Each cloud of rows lies close to a flat space through zero, with a little noise off it, and is much wider in some directions of that space than in others. After each cloud: how many dimensions does that space have?

[-3 2 -1 7 -5 3 -8 -1 12 -21 -12 -4 -25 13 9]
[-5 2 6 14 5 -2 -10 4 8 -12 -28 -12 -20 12 2]
[0 4 3 18 25 -1 3 2 -2 4 -17 -11 -7 -11 5]
[0 -4 -12 -8 -18 6 1 -9 10 -19 18 11 -16 6 13]
[0 -3 -28 3 -19 17 5 -26 25 -51 29 18 -56 -4 48]
[4 7 -2 17 18 6 -1 -7 10 -21 -17 -13 -35 2 17]
[0 4 5 19 36 -4 9 2 -13 20 -14 -9 11 -29 1]
[-6 2 15 13 21 -9 -1 14 -14 29 -25 -12 26 -10 -18]
[-20 -4 17 29 27 -14 -1 20 -14 39 -39 -8 33 -25 -14]
[2 2 2 5 10 0 0 2 -1 2 -7 -6 -1 -3 -1]
[-13 -2 -4 30 14 0 2 0 7 -6 -20 -1 -19 -19 23]
[-5 -6 8 2 14 -12 11 11 -23 47 3 6 53 -30 -21]
[7 2 -8 -7 -8 8 1 -10 9 -22 15 2 -24 9 13]
[13 5 4 -19 -4 0 -3 0 -3 -1 6 -7 6 19 -16]
[15 12 0 5 15 9 -3 -9 10 -31 -9 -17 -39 13 13]
[-15 -5 6 16 18 -11 6 12 -16 36 -12 3 35 -30 -9]
[-15 -2 9 28 16 -7 -5 11 -1 11 -35 -8 1 -12 1]
[-9 1 -2 25 14 0 0 -2 6 -7 -17 -2 -20 -14 19]
[-1 0 -8 2 -9 5 -3 -7 11 -21 3 2 -24 7 16]
[9 2 -5 -17 -12 4 2 -7 4 -11 20 3 -5 9 0]
[14 10 9 -1 19 1 -2 1 -3 -2 -13 -20 -4 9 -11]

4

[46 12 2 -12 10 -13 -25 9 1 -5 17 -8 18 -2 -18]
[4 -25 -3 -22 1 6 -10 13 -5 -8 20 31 -2 1 -10]
[-21 10 -26 -15 -7 -18 -7 -12 -9 18 13 -21 8 -8 -15]
[9 27 32 3 17 -17 -13 -9 9 -9 -12 -5 -17 15 22]
[-3 -10 0 -2 -5 11 0 -7 -14 -9 11 -10 8 -11 -14]
[5 1 -22 2 0 -18 6 7 17 12 -1 -32 17 -22 0]
[4 3 4 8 11 0 -15 -17 -8 7 2 -34 9 7 0]
[-6 -31 -35 -27 -7 -5 -2 4 -10 -11 16 4 -6 -3 -22]
[10 -8 -32 10 -11 -3 6 -3 -6 -19 -9 -5 -20 15 -4]
[-9 19 -20 9 7 -14 12 -15 -2 -5 -7 -4 -1 1 -2]
[15 10 0 5 11 7 14 -18 -2 -15 -10 -19 -9 7 -7]
[-7 -6 -14 -16 -24 0 6 28 3 11 2 7 3 12 -20]
[10 5 -10 3 -11 3 17 8 7 -7 -3 -4 -7 3 -6]
[11 -2 -36 4 -17 -4 19 23 17 -13 24 -23 1 3 -11]
[41 -2 -5 17 -14 3 -12 15 2 -26 13 -32 4 0 -5]
[8 -3 4 -6 6 16 8 -15 -12 -8 3 20 -2 -14 -9]
[5 -5 -23 -5 -4 2 7 11 15 18 10 8 0 0 0]
[-7 -27 43 -8 15 -9 -21 13 -4 -24 -18 -1 7 3 6]
[4 12 -11 23 10 2 19 9 17 -5 -3 -8 8 21 4]
[0 9 4 -15 -7 4 8 6 -2 12 1 7 15 -12 -21]
[7 -1 25 -9 5 0 -1 10 6 -1 -14 -4 4 1 -5]

12

[0 7 -2 2 -8 -3 3 -3 4 -12 0 8 2 -4 -17]
[4 -4 12 8 0 -3 0 -7 4 19 3 5 0 -14 -9]
[-19 -20 5 3 6 -1 18 -20 12 7 3 -5 -12 6 3]
[-7 30 -12 -15 -8 9 4 5 4 -39 0 -11 9 28 10]
[18 -13 2 16 10 1 -16 19 -6 -3 8 -2 1 -2 6]
[-12 0 -2 -26 0 -11 5 9 -13 2 9 12 -10 4 12]
[-11 10 8 -9 -8 -4 -8 11 -3 -1 7 -3 9 -3 6]
[27 14 -11 15 5 4 -12 -6 7 15 -8 0 -2 -17 -11]
[-23 4 48 -10 -29 3 10 0 3 26 0 4 23 -1 -3]
[-35 31 1 -48 -22 4 35 -12 -3 -21 -10 6 10 37 5]
[3 -9 -8 1 -12 -1 -2 20 -13 -29 -7 7 -2 11 -1]
[6 -29 -4 -4 19 -4 9 -2 -11 14 -1 13 -9 2 1]
[-47 -9 -15 -33 -9 -8 35 -9 23 -25 -9 13 12 27 -16]
[-13 -5 10 -1 -3 4 -7 14 4 -3 -1 -11 23 5 6]
[23 -17 22 25 -5 3 -16 18 -10 18 7 0 -12 -9 11]
[-4 5 2 -1 -12 4 -2 4 0 4 -6 -7 -7 4 13]
[4 4 -12 -2 4 -9 -12 14 3 -7 6 8 5 -9 -9]
[-3 28 28 -1 -16 7 10 -32 7 40 -2 -7 -9 -14 3]
[-12 -28 13 2 4 0 15 -4 14 16 3 6 -2 9 0]
[7 38 0 -6 -6 6 9 -19 4 -7 7 -3 -17 9 5]
[11 29 16 -8 -2 9 4 -20 -7 37 -3 -8 -10 -4 18]

10

[2 3 27 10 10 10 3 13 4 1 -8 8 -1 -7 8]
[-1 -1 -2 -6 8 7 -3 13 -5 10 10 11 -9 -3 1]
[-2 2 -9 0 -8 -9 1 2 3 -18 -3 -15 8 3 0]
[-10 -5 -3 -14 0 8 3 -4 5 -6 -2 -5 18 5 17]
[-7 -6 -5 11 2 -17 -5 -26 -14 31 8 5 -14 14 -13]
[1 -6 -5 5 -3 -6 -11 -14 11 18 -6 -4 -1 -2 -14]
[5 -13 -21 5 3 -8 -15 18 16 -2 0 -7 -18 -8 -16]
[0 7 -18 9 -19 -25 -12 10 25 -29 -16 -44 19 -5 -15]
[-17 11 19 -9 -14 -4 -8 11 2 -36 -27 -1 39 17 3]
[-5 23 6 -7 -13 -2 26 -22 -29 -13 12 -8 24 13 20]
[-9 -8 -14 -19 -10 4 0 -18 6 -9 -7 -8 24 10 10]
[0 12 0 1 -2 -5 4 19 -4 -20 4 -11 5 -2 4]
[2 -5 -15 0 5 -2 -12 17 16 9 6 -11 -9 -13 -8]
[8 -14 8 -4 14 21 7 -8 -5 17 4 28 -20 -3 9]
[-10 3 8 2 4 -6 -12 16 0 6 -2 3 4 3 -6]
[2 18 16 13 -4 -6 14 -5 -16 -5 4 -5 2 1 4]
[0 -10 -12 7 -1 -8 9 -26 -4 6 6 -10 -9 7 4]
[2 -11 9 -11 5 18 -6 1 7 3 -11 24 -1 -1 0]
[2 9 -17 -3 -19 -10 -8 -6 20 -8 -8 -31 23 -8 -11]
[-11 -3 -5 -13 -2 2 -3 6 4 -13 -4 -5 16 8 10]
[5 -17 -17 7 12 -4 -10 -6 1 36 14 11 -35 -5 -17]

8

[0 -7 10 7 4 13 1 3 5 9 1 -3 -13 2 -4]
[6 -11 2 5 19 20 11 5 14 -4 -16 -1 -26 -19 -5]
[24 1 3 3 32 26 -12 3 6 -15 -7 -8 -4 19 -14]
[5 12 1 15 -16 -13 21 4 1 -16 9 -4 -3 8 1]
[-33 2 -8 -22 -17 -18 -11 -21 18 14 4 1 -13 -33 12]
[-11 26 3 -12 -19 11 27 6 2 -14 25 2 16 0 -4]
[-2 10 -10 10 25 0 21 0 -5 -2 19 12 5 10 -10]
[17 -5 8 -14 8 21 -2 -12 -15 0 -10 -6 -2 13 -3]
[-20 -11 -6 -20 -41 -30 30 6 -5 13 -16 -3 -8 -29 -10]
[8 16 -2 1 14 7 7 13 -6 -1 11 3 -9 8 -1]
[15 9 14 8 -1 26 13 -6 -11 -24 12 -9 21 34 5]
[-12 7 -7 -22 -28 -28 7 -2 -1 -2 4 13 18 -28 2]
[-24 -4 -19 -1 24 -6 6 13 21 -3 -7 -12 -12 -3 1]
[-8 -16 -3 -7 11 -21 -12 -3 -12 15 -7 -4 7 14 20]
[7 7 5 3 6 3 -1 2 8 -8 1 -5 2 12 -11]
[-14 8 7 8 0 -10 -11 -4 6 16 9 5 -3 0 14]
[-9 7 -2 -16 -23 5 2 -13 17 -22 -7 -5 18 -21 2]
[7 -3 -12 -3 -13 -10 -18 0 -14 -26 -7 -10 51 25 16]
[2 -30 3 -5 18 -8 -8 -8 -4 8 -5 1 -7 -2 18]
[10 -12 1 -2 -8 26 5 -1 -16 -3 13 6 -1 -3 -6]
[-16 5 4 0 -14 1 40 -3 -30 18 40 17 8 9 3]

13

[-2 -6 9 -17 6 -9 38 -13 -4 -6 0 11 -10 3 18]
[6 0 16 1 8 -3 24 -16 -10 -18 -11 8 -6 2 8]
[-6 1 -4 -8 -16 -3 26 -3 8 8 2 -2 5 8 21]
[2 -2 4 -7 6 -8 7 -2 1 -6 3 5 -5 -3 3]
[-6 3 -10 13 -13 15 -5 2 1 17 -6 -9 11 10 1]
[2 1 11 -7 -9 -9 40 -13 1 -11 -6 4 1 6 23]
[5 1 -1 6 9 1 -27 8 0 -4 2 -2 -2 -8 -16]
[-6 0 -7 -6 -7 -5 -1 8 8 9 8 -3 3 0 4]
[6 2 3 12 5 6 -15 -2 -5 -6 -5 -1 1 -2 -11]
[-1 -4 2 -12 2 -8 14 -2 2 -3 6 5 -5 -2 8]
[-1 4 -14 12 -6 7 -41 17 8 10 5 -12 10 -3 -17]
[5 -6 17 -10 19 -5 32 -19 -14 -17 -7 16 -15 0 8]
[0 -1 0 -6 1 -9 0 3 4 -1 5 1 -2 -3 1]
[4 6 4 16 -11 5 -3 -2 1 -7 -10 -7 10 3 3]
[0 -2 6 -4 -3 -4 24 -8 -2 -6 -4 5 -2 4 13]
[-4 7 -10 20 -24 13 -16 8 8 12 -4 -16 20 9 0]
[-4 -1 -3 6 1 11 5 -4 -5 7 -6 2 0 7 0]
[9 -4 10 -9 27 -10 -14 -2 -8 -16 5 11 -17 -14 -16]
[1 5 -15 19 -5 10 -55 21 7 9 3 -14 12 -6 -25]
[6 0 -2 11 14 6 -39 9 -5 -3 -1 -2 -2 -8 -27]
[-3 0 -3 14 0 20 -5 -3 -8 10 -10 -1 4 7 -7]

4

[10 -22 -1 2 3 11 -17 -6 -11 4 -5 -10 12 -15 -16]
[4 -8 -4 8 2 4 -20 -2 -10 -11 -7 -3 3 -10 1]
[-14 11 -14 -8 4 12 13 10 5 2 -4 10 6 -25 -2]
[11 -23 6 -5 0 7 -3 -10 -7 18 -2 -14 21 -10 -28]
[-9 11 -5 -4 0 1 8 4 4 0 0 6 -4 0 5]
[9 -18 -2 9 3 6 -26 -8 -10 -3 -7 -8 7 -11 -7]
[-5 15 4 -6 -4 -9 25 3 10 6 7 6 -10 17 6]
[11 -13 1 11 2 -1 -25 -6 -10 -10 -3 -9 2 1 0]
[-19 24 0 -30 -4 5 56 10 21 27 6 15 6 -6 -11]
[3 -9 8 -10 -2 3 14 -8 3 18 2 -6 10 6 -16]
[-19 29 -7 -16 -1 -2 33 15 16 7 5 17 -5 -5 7]
[13 -23 6 4 2 2 -16 -10 -7 3 -2 -11 11 -1 -15]
[-13 20 1 -14 -3 2 34 7 13 13 5 10 -2 2 -1]
[5 15 20 9 -7 -22 11 1 8 -9 13 -1 -27 52 22]
[21 -43 -2 21 6 12 -53 -14 -24 -12 -12 -21 16 -19 -16]
[11 -14 5 8 -2 -3 -16 -5 -9 -8 -2 -10 -1 8 2]
[-12 26 7 -11 -6 -12 36 8 19 8 11 12 -14 21 12]
[0 5 8 -9 -7 -6 21 0 9 15 7 1 -2 15 -4]
[-13 14 -5 -21 0 8 34 5 13 20 1 7 10 -15 -13]
[-18 17 -9 -29 -1 12 45 7 16 24 0 14 11 -21 -11]
[-6 7 3 -16 -4 2 26 3 9 16 3 5 5 0 -9]

3

[8 8 1 38 -20 -8 -32 -19 0 -28 -17 7 42 25 -39]
[2 2 -23 -9 12 -14 -18 10 -15 28 15 -17 -7 4 8]
[12 -1 -14 23 20 -18 5 -15 0 31 -24 -46 38 -11 -28]
[-10 11 -33 -12 -13 -20 21 13 14 10 -1 -7 4 5 5]
[16 -3 -10 26 -4 12 -7 -3 8 -10 13 27 3 8 6]
[-12 2 34 -22 -8 20 18 -7 16 -32 3 14 -30 -12 4]
[-3 9 -13 24 -6 -5 -5 -11 -2 -23 13 -2 -10 -20 11]
[8 5 -32 6 3 -26 -11 3 -12 29 -9 -24 35 24 -27]
[25 31 -17 47 10 4 -30 -14 -11 -7 10 -6 19 7 -13]
[28 34 -19 24 32 -17 -2 -10 -26 19 19 -33 25 -25 -6]
[-20 -43 -2 -28 -40 8 12 12 8 -19 -18 30 -15 42 26]
[-37 -14 -32 1 -34 -27 25 16 -26 -18 6 29 -18 23 -11]
[32 6 8 -21 39 17 -14 18 5 48 1 -13 13 -11 20]
[-6 -38 -24 14 -6 -37 0 8 -16 27 -9 6 34 4 -16]
[-6 -9 10 12 -13 -6 -1 -4 -14 -16 2 25 8 10 -6]
[17 12 -17 -9 15 -7 5 5 -8 8 25 -4 2 -8 -8]
[-16 20 -27 -3 -18 -8 4 15 -19 -31 14 13 -20 7 -8]
[-2 36 33 10 20 20 -11 -7 20 -7 -21 -32 -4 -52 14]
[-17 1 25 12 -11 2 -1 -16 -8 -23 -10 3 -6 4 -9]
[15 8 -7 41 7 -8 5 -3 7 18 -12 4 44 -17 11]
[7 -3 21 -10 4 22 -5 -6 8 2 4 7 -14 14 5]

12

[-1 18 9 6 3 27 -5 2 -2 -36 -18 -3 39 -36 15]
[-28 -9 -13 -7 14 -9 38 6 -8 -6 17 26 -11 -5 16]
[-5 9 5 10 28 -8 12 18 -23 -9 0 1 4 -11 25]
[-10 -21 -12 -11 6 2 10 -11 -12 -33 17 0 -18 31 -14]
[8 24 19 16 22 7 -12 25 -7 -11 -14 -12 23 -4 31]
[-10 -20 10 6 3 -17 6 0 -2 5 26 5 -22 2 14]
[3 10 2 -28 -10 -13 16 -21 10 23 5 -1 -5 18 15]
[5 5 -28 -3 -19 2 18 7 14 31 -12 6 -7 8 -24]
[4 17 -5 -22 -4 -12 16 -23 0 34 -3 4 9 6 -1]
[-17 -20 -1 -19 10 -17 14 -16 3 7 20 7 -27 -6 22]
[-8 -12 18 13 21 -34 -22 20 -29 -14 11 20 -31 -24 1]
[-22 -23 11 3 -2 -9 -3 -3 8 -2 21 20 -13 -30 10]
[7 15 -12 -14 25 -18 38 -11 -38 2 2 -15 -4 20 13]
[-12 -23 2 8 -16 7 1 0 14 -16 14 7 -10 -16 -1]
[-7 5 6 -20 -5 -4 5 -10 11 1 0 8 -2 -13 17]
[23 22 16 52 -14 16 -48 47 15 25 -21 1 34 15 -32]
[-23 -8 -26 -53 12 -9 13 -11 16 0 -5 28 -36 15 0]
[23 5 5 9 -19 3 -16 3 6 6 -9 -24 -6 5 -9]
[25 19 2 36 29 -7 -15 21 -29 33 -20 -25 16 3 -5]
[2 -5 16 -5 16 9 -17 -22 -14 -34 6 -19 13 6 7]
[17 25 8 6 47 -27 11 8 -58 -5 -8 -26 -3 2 27]

10

[-44 -17 18 19 -14 -5 -13 -9 -3 -10 -5 0 1 -1 -8]
[6 0 -2 6 2 -13 29 23 -4 28 10 11 21 38 -1]
[1 5 9 9 20 22 -12 5 2 -35 -19 -19 15 -26 8]
[14 -1 6 -3 12 -4 5 1 -2 -8 6 17 2 -9 11]
[26 -12 -12 -26 -15 -5 22 8 -14 17 5 -10 -2 4 -3]
[-20 -8 -6 0 -16 11 -24 -25 6 2 -13 -26 -12 -19 -14]
[2 -8 -3 -17 -7 -5 -19 -1 -16 23 -2 -10 -20 1 -19]
[24 9 -19 4 3 16 23 -19 23 -9 4 -3 15 -13 20]
[7 -23 12 -17 -11 -20 14 19 -26 -3 9 25 -8 14 -3]
[19 -28 0 -10 -19 -2 -22 -30 -23 -10 -1 15 -5 -15 1]
[2 9 10 13 12 -3 -20 -1 -9 -2 1 13 7 4 3]
[-2 -29 -7 -7 -44 -5 -4 -4 -29 -12 -6 8 1 21 -6]
[-19 -3 14 10 29 -2 14 22 27 -12 -2 38 -8 16 1]
[-13 -12 13 -6 -5 -23 16 14 -12 20 12 6 -4 11 -10]
[-14 17 -4 11 -3 3 -8 0 8 -11 -1 6 -8 9 2]
[29 -2 2 -14 -20 6 -12 -15 -40 -43 -3 -19 11 -39 20]
[16 -6 -6 -10 4 1 22 13 1 8 0 1 9 8 2]
[12 -5 0 -16 5 -12 3 25 -17 27 2 6 -6 23 -13]
[12 4 1 -15 18 -6 10 27 -1 20 2 5 -8 13 -8]
[6 9 -11 -15 29 5 13 21 33 16 -1 16 -28 10 -8]
[-3 -8 -1 -16 -4 -1 -13 1 -6 0 -6 -8 -21 -7 -10]

9

[-19 -2 -21 8 -21 -15 15 -3 11 1 -13 -9 11 -12 -22]
[-13 15 -3 21 1 0 5 -15 21 0 -12 -8 30 7 -7]
[-16 -8 -18 3 -15 -14 12 -1 10 6 -11 -4 8 -9 -12]
[-12 -22 -18 -18 -21 -15 11 -10 -5 -15 1 4 -7 -13 -27]
[4 -22 -5 -24 -12 -7 2 2 -15 -10 8 10 -21 -9 -9]
[18 13 18 5 14 12 -10 17 -7 9 6 -1 -8 6 23]
[29 -7 24 -17 16 14 -13 9 -14 3 15 18 -17 14 31]
[12 -9 8 -10 1 2 -2 6 -3 5 4 11 -7 5 15]
[8 -1 10 -5 17 10 -10 -4 -5 0 8 8 -5 8 12]
[-16 -15 -24 -5 -38 -22 22 -2 9 -6 -12 -3 6 -14 -29]
[-1 14 6 13 7 5 -2 -1 5 2 -2 -6 10 6 4]
[-3 0 5 -1 21 10 -11 -16 -3 -7 7 4 2 6 2]
[-9 -6 -4 -8 10 3 -5 -17 -6 -13 6 3 -4 -1 -13]
[14 8 18 -1 13 12 -9 -1 -7 -8 9 3 -4 10 9]
[-4 -9 -10 -7 -5 -7 2 7 -6 5 -1 -1 -10 -11 -5]
[-10 -6 -8 -1 -9 -6 8 -13 7 -8 -5 0 10 -1 -15]
[-17 -15 -28 -1 -19 -19 13 12 8 18 -14 -4 -1 -17 -8]
[4 20 10 19 -1 6 3 -1 16 1 -7 -6 21 12 7]
[0 -3 -3 -3 2 -1 -2 6 -6 3 2 0 -9 -5 2]
[-6 0 -12 2 -2 -7 0 18 -9 12 -2 -9 -15 -14 -2]
[22 -1 18 -10 2 7 -5 12 -8 2 9 9 -11 8 19]

5
